The first 9 rows are patterns. Each new row is the sum of 2 different patterns, raised or lowered, with some noise. Before adding, each is slid sideways (what falls off one end comes back at the other), maybe read backwards, and multiplied by a number that may be negative. Names go in the order of the patterns.
In the rows, zero is written as 128.
Known rows, each followed by the names of its patterns:
[132 152 158 103 163 135 130 105 133 154  98  94 148 126 144 109 102 140
 132 136 118 117 152 119 100 139 117  98 157 130]
lero
[130 145 136 160 125 162 104 160 104 122 109 160  99 158 125 153 147 145
 110 153 129 129 108 133 136 153 149 126 149 110]
lize
[116 124 110 116 158 163  99 117 138  94 138 141 162 111 117 115 149  93
 141 154 132 104 101 119 151 104 101 115 128 135]
fis
[158 122 110 128 101 139 121 126 135 160 124 105 125 125 157 120 160 101
 110 146 155  94 150 139 105 160 126 142 154 137]
gema
[104 141 162 131 133 111 111 144 149 106 132 137 150 116 123 131 130 123
 141 129 117 103 125 108 145 146 105 101 128 120]
bor
[111 108 104 109 161 143 104 153 135 117 161 125 118 127 158 150 161  94
 161 110 154 115  96 104 110 136 100 111 116 142]
vak
[103 127 111 104  94 115 104 139 156 156 113 135 133 117 137 110 101 140
 140 159 117 144  94 162 141 113 163 155 135 132]
tigip
[117 119 118 121 112 142 106 115 133 110 140 159 121 124  97 137 155 162
 139 119 108 149  98 105  96 158 124 109 135 126]
falu
[117 116 121 116 104 115 151 115 162 145 139 130 120 150 138 161 119 152
 140 103 131 157  95 145 160 130 133 145  95 158]
Kaso

New rows, each followed by the names of its patterns:
[142 120 108 137 120 120 145 117 134 147 136 152 114 139 150 150 124 103
 127 153  94 153 145 156  88 127 124 143 100 118]
fis falu
[104 123 107  94  89 124  76 128  94  96  94 131 111  98 100  64 122 127
  77 131 127 124 104  80  88  77  85  63 106  83]
lize tigip
[133 152 167 168 148 159 138 159 158 170 163 146 145 161 182 135 165 145
 186 155 136 159 162 167 166 123 173 149 164 190]
gema falu
[ 73  96 111 138  69 131  98 145 145 144 128 107 176 168 111 101 149 117
 154 152 121  94 139  87 132 106 102 148 137 104]
fis vak
[159 201 141 152 150 147 168 158 132 119 140 107 139 110 113 202 121 193
  95 176 165 200 164 136 158 180 137 171 157 108]
vak tigip
[123 104 111  91 116 113 113 128 156 140 111 140 157  76 129  98 171 117
 145  86 113 149 126 139 128 123 159 156 128 108]
vak tigip
[ 76  76  84  95 124  48 107  86 108  82 102 128 128  58 105  78  92 140
 109  86  78 104  94  85 103 109  69  89 135  72]
lero fis
[156  93 172 143 120 105 105 143 151 153 121 120 125  73  98 138 160  80
 133 112 132 118 163  87 153 102 109  84 173 105]
lize bor
[145 125 130 185 119 173 122 150 188 182 186 141 188 148 184 149 159 191
 189 173 128 127 173 121 134 144 119 142 169 172]
vak tigip
[136 140 140  94  95 139 133 112 176 119 145 142 124 127 124 137 152 128
 159  86 145 188 119 163 155 157 151 159  88 175]
vak Kaso
[147 139 142 147 160 140 187 150 124 156 175 109 170 164 153 164 144 154
 178 139 176 160 140 137 119 154 156 136 140 166]
fis gema
[111  71  90  85  96 107  93  77  74 102  54 114 123 126  98  92  85  60
 135  91  80 114  78  98 111  70 105 116  85  79]
falu Kaso
[116 182 142 189 140 170 148 106 160 163 131 172 172 145 129 153 116 182
 116 144 150 149 118 153 133 156 151 147 128 164]
lize Kaso
[112  98 138  80  95 110 117 139 108 121 113 145 111 124 132 104  85 150
 106  98 126 112 119 157  93 121 112 132 120 155]
tigip Kaso
[150 121 160 154 167 174 162 155 158 131 158 160 163 177 141 128 151 171
 125 167 160 130 184 165 163 154 151 151 136 131]
gema tigip
[ 79  78 110  57 108  81 120 118 119 145 150 157 117 152 112  94  76 138
 118 122 133  79 118 153  82  95  88 101  99 150]
vak tigip
[ 84  64  73 117 115 131  90 146  85  84 126 131  85 116 157  97 110  83
 153  92 140  86  77  93 112 133  58  98 116 141]
fis vak
[151 117 172 166 152 156 168 134 114 159 141 122 184 154 159 134 159 145
 115 116 119 130 170 149 141 111 138 175 140 166]
bor falu
[109 100 141  94 108 124  98  76 123 117 121 126 109  94 138 121 153  89
  63  58 108 111 123  95 129 140 157  73 103 104]
tigip falu
[124 123 126  89 142 155  83 127 156 120 118 108 112 119  95 108 112  91
 123 115 127 126 146 114 132 127 108 130 117 158]
lero Kaso
[154 147 126 120 128 118 125 137 118  92 129 153 139  94 120 133 134 110
  87 129 136 120 119 125 126 141 101 138 129  97]
fis falu
[108 135 140 147 143 138 137 120 103 146 114 182 117 178 166 184 126 187
 113 134 109 139 128 159 132 141 155 181 135 133]
lize tigip
[150 171 164 165 169 135 175 134 151 147 141 142 128 183 109 187 143 174
 187 182 112 199 141 140 153 165 140 195 150 174]
lize Kaso
[149 209 131 134 123 204 130 187 167 178 194 201 137 177 141 173 131 195
 144 176 192 134 160 140 161 198 171 204 178 218]
lize tigip
[114 135 159  86 156 117 111  81 108 114  99 142  87 136 126 121 154 119
  97 151 114 100 117 115 108 146 144 130  87  93]
falu Kaso
[128 146 144 136 133 148 130 119 116 101 107 126 142 128  87 135  91 140
 127  90 142 135 153  90 120 169 121 103 112 120]
lero vak
[ 97 150 101  96 139 124  89 155 106  94 114 150  81 140 126 104 101 135
 126  73  55 138  98 149  70  76 132  90  96  95]
lero tigip
[103  61 117 132 112 116  65  76 136 102  74 129  79  90 144  75  83  96
  86 128  79  65  69  80  87  67  65  86 138  74]
gema vak
[189 158 167 144 174 193 159 162 153 148 165 153 114 153 146 147 133 132
 123 177 173 123 144 161 119 137 193 126 150 176]
vak Kaso
[122 148 152 184 147 121 148 141 129 178 131 144 154 193 190 168 130 199
 113 182 132 144 136 142 138 115 142 131 165 141]
vak tigip
[105 109  88 129  96 100  92 119 104 114 110  99 139 103  97 133 119 124
 123 129  88 128 110 115 113 113 106 118 120 118]
lize vak
[100  75 134  87  94 101 103  69  99  77 103  68  77  93 107  77  68  76
  62 114  66 115  88 128 132 127  92 110  75 129]
gema vak
[127 105 150 106  85  99 127 105 108 117 106 119 143  94  99  97 114 112
 157  87 104 107  96 113 131 119 128 106 139 117]
tigip falu
[160 104 110 167  88  95 147 158 106 154 118 120 115 151 162  78 105 160
 141 127  82  91 162 102 135 123 128 106 101  92]
lero fis
[102  93 121  79 107 106 110  78 120  88  89  81  84 102  97  72 107 106
 110  93  74  74 100 104  84 126 110  77  82  90]
lize bor
[145  69  96  74 137  98 112  94 112 123 117  70 123 122  93  92 122  84
 116 113  84  93 104  75 105 102 139  93 105 104]
lero lize
[132 107 123 150 115 136  96 125  92 146  92  96 105 119 122  88 124 131
 118 108  98 115 122 130 123 101 139 127  98 141]
lero vak
[154  91 152 168 114 141 165  88 162 139  97 120 114  88  93 169  92 156
 142 154 126 102 171 162 145 121 141 153 122 124]
lero Kaso
[ 69 110 149 143 104 131 103 126  79 131 138 107 109 162  91  78  95 120
 144 110  84 112 139 111  98  87 112 132 113 144]
fis vak
[126 175 165 131 142 171 149 143 148 141 141 135 190 168 131 163 172 135
 160 145 160 153 134 165 144 145 144 142 176 179]
lero fis
[151 159 178 128 113 122 193 129 148 161 159 112 133 133 174 129 165 162
 110 124 150 168 168 152 138 132 163 185 185 135]
fis falu
[130 125 100 122 161 113 110 131 134 144 107 120 131 126 163 133  98 143
 143  98 140 144 174 106 147 142 146 114 158 129]
lero fis
[137 167 138 141 175 132 139 188 188 145 126 148 143 163 184 155 118 171
 153 155 130 173 207 139 162 155 154 177 165 109]
lero fis
[115  92  97 137 130  72 106  90  90  94 129 119  76  99  91 103  99 128
 103 118 110  87  92 104 104 110  74 130 109  83]
gema bor
[ 68 128 124  75  81  69 130 113  70  78  95 124 116  57 123 111  82  94
 145  85 105  69  86  68  98  96 115  89 103  93]
lero fis
[ 94 128  75 100 145 143 133 149 119  98  96 155 127 128 129 109  92 131
 107 110 116 121  91 108 117 129  96 118 113 121]
bor falu
[121 120 124 132 122 125 105 109 138 109 119 127 140 114 112 124 130 102
 141 157  99 106 142 124 103 127 112 130 138 128]
fis bor
[168 191 162 150 178 182 197 157 171 137 203 132 164 155 195 122 175 156
 199 170 179 165 158 146 169 158 169 176 175 176]
lize fis
[142 145 141 137 100 189 150  92 132 154 126 157  87 168 122 123 144 151
 124 147 156 103 147 138 116 152 130 122 110 132]
lero Kaso
[113 110 114 112 112 115 133  96  96 122  94 141 157 101 101  95 122 129
 155 149 113 105 129  87 110 106 132 119 109 138]
bor falu
[112  52  75  97  66  83 109 103  88  99  57 139  89  92  84 103 147 128
 124  72 112 121 103  87 120 107 138 135  74  66]
vak tigip
[143 125 132  93 153 129 173  83 121 153  99 111 127 132 156 134 151 138
 165 146 146 131 101  90 145 125 144 133 108 124]
tigip falu
[111 121 133 186 123 181 133 171 169 173 122 177 154 159 130 136 159 151
 182 125 154 111 143 166 151 159 147 173 106 185]
lize vak
[ 44 125 104 109  63 125  55  95  79  97  80 127  55  77 109 135  88  92
  89  62  67  71 107 105  92  73  46 114  58 108]
lize bor
[111 110 126 126 105 137  98 138 137 100  80 126 130 105 134 125 128 103
 128 122 121 117 128 109 119 155  91 119 115 104]
gema bor
[135 154 163 152 173 157 139 188 126 124 113 195 123 147 169 205 185 155
 144 175 141 193 163 152 178 142 133 171 149 159]
lero falu
[ 92  80  88 120  99 101 116 113  97  67  95 137 139 111  93  88 112  75
  89  94 133 115  72  95 118 113  94 100 114  78]
bor falu
[ 54 113 114 124  90 113  96 134  98  81 107  65  98 120  64 101  80  73
 133  71  77  96 124  64  91  58  95 118 105 123]
gema vak
[106 123 117  83  81  98  93  86 133  99  87 104  84 115  65 113  92 122
 121 101  65 142  87  94  90  98 112 106 105 116]
lero lize
[132 126 145 127 166 166 117 124 145 137 157  91 139 151 126 176 167 169
 100 147 141 178 118 162 181 126 126 125 145 159]
fis vak
[129 140 118 134 124 153 143 131 119 116 154 103 169 175 168 136 162 155
 108 153 109 130 153 112 129 153 108 147 161 137]
falu Kaso
[ 74  60  73 134  60 101 102 120  63  75  69 106  86  90 128  63  58  97
  87  97  80 102  71 118 119 124  53 120  97 114]
lize fis
[164 194 158 182 196 172 166 149 169 187 156 188 192 185 112 163 131 215
 129 154 165 128 142 172 152 174 167 135 177 162]
fis vak
[174 120 134 147 146 140 127 158 121 156 140 169 173 163 155 165 158 138
 174 134 155 142 132 160 185 126 134 186 162 153]
falu Kaso
[160 188  90 105 141 139 162 187 196 146 135 158 156 106 125 129 162 111
  87 169 149 135  88 122 132 175 150 131 139 128]
fis tigip
[112 112 180 144 132 153  93 134 157 136 137 150 168 139 127 179 140 173
 157 138 111 151 154 143 150 138 126 115 155 179]
gema bor
[ 89  96 111  91  84  54 116  81 126 135 112 120 102 111  80 136 102  93
 117  56 103 121  68  86 140  71  93 107  83 101]
lize Kaso
[143 151 114 120 121 118 143 138 169 110 159 139 152 141 140 136 162 133
 142 148 138 153 159 117 138 139 122 138 135 131]
bor vak
[155  97  99 149 148  82 129 132  88 165 132 122 132 131 146 100 114 143
  97 136 107 112 141 166 106 104 125 133 142 112]
gema bor
[110 124 119 141 115 112  86 116 111 113 104 109 130 102 120 133  88 123
 143 149 112 118 110 132 138 128 132 115 134 131]
gema vak
[123 152 127 143 157 146 159 167 148 133 108 150 153 147 153 125 131 163
 126 141 141 145 151 157 123 146 130 126 134 174]
lero bor
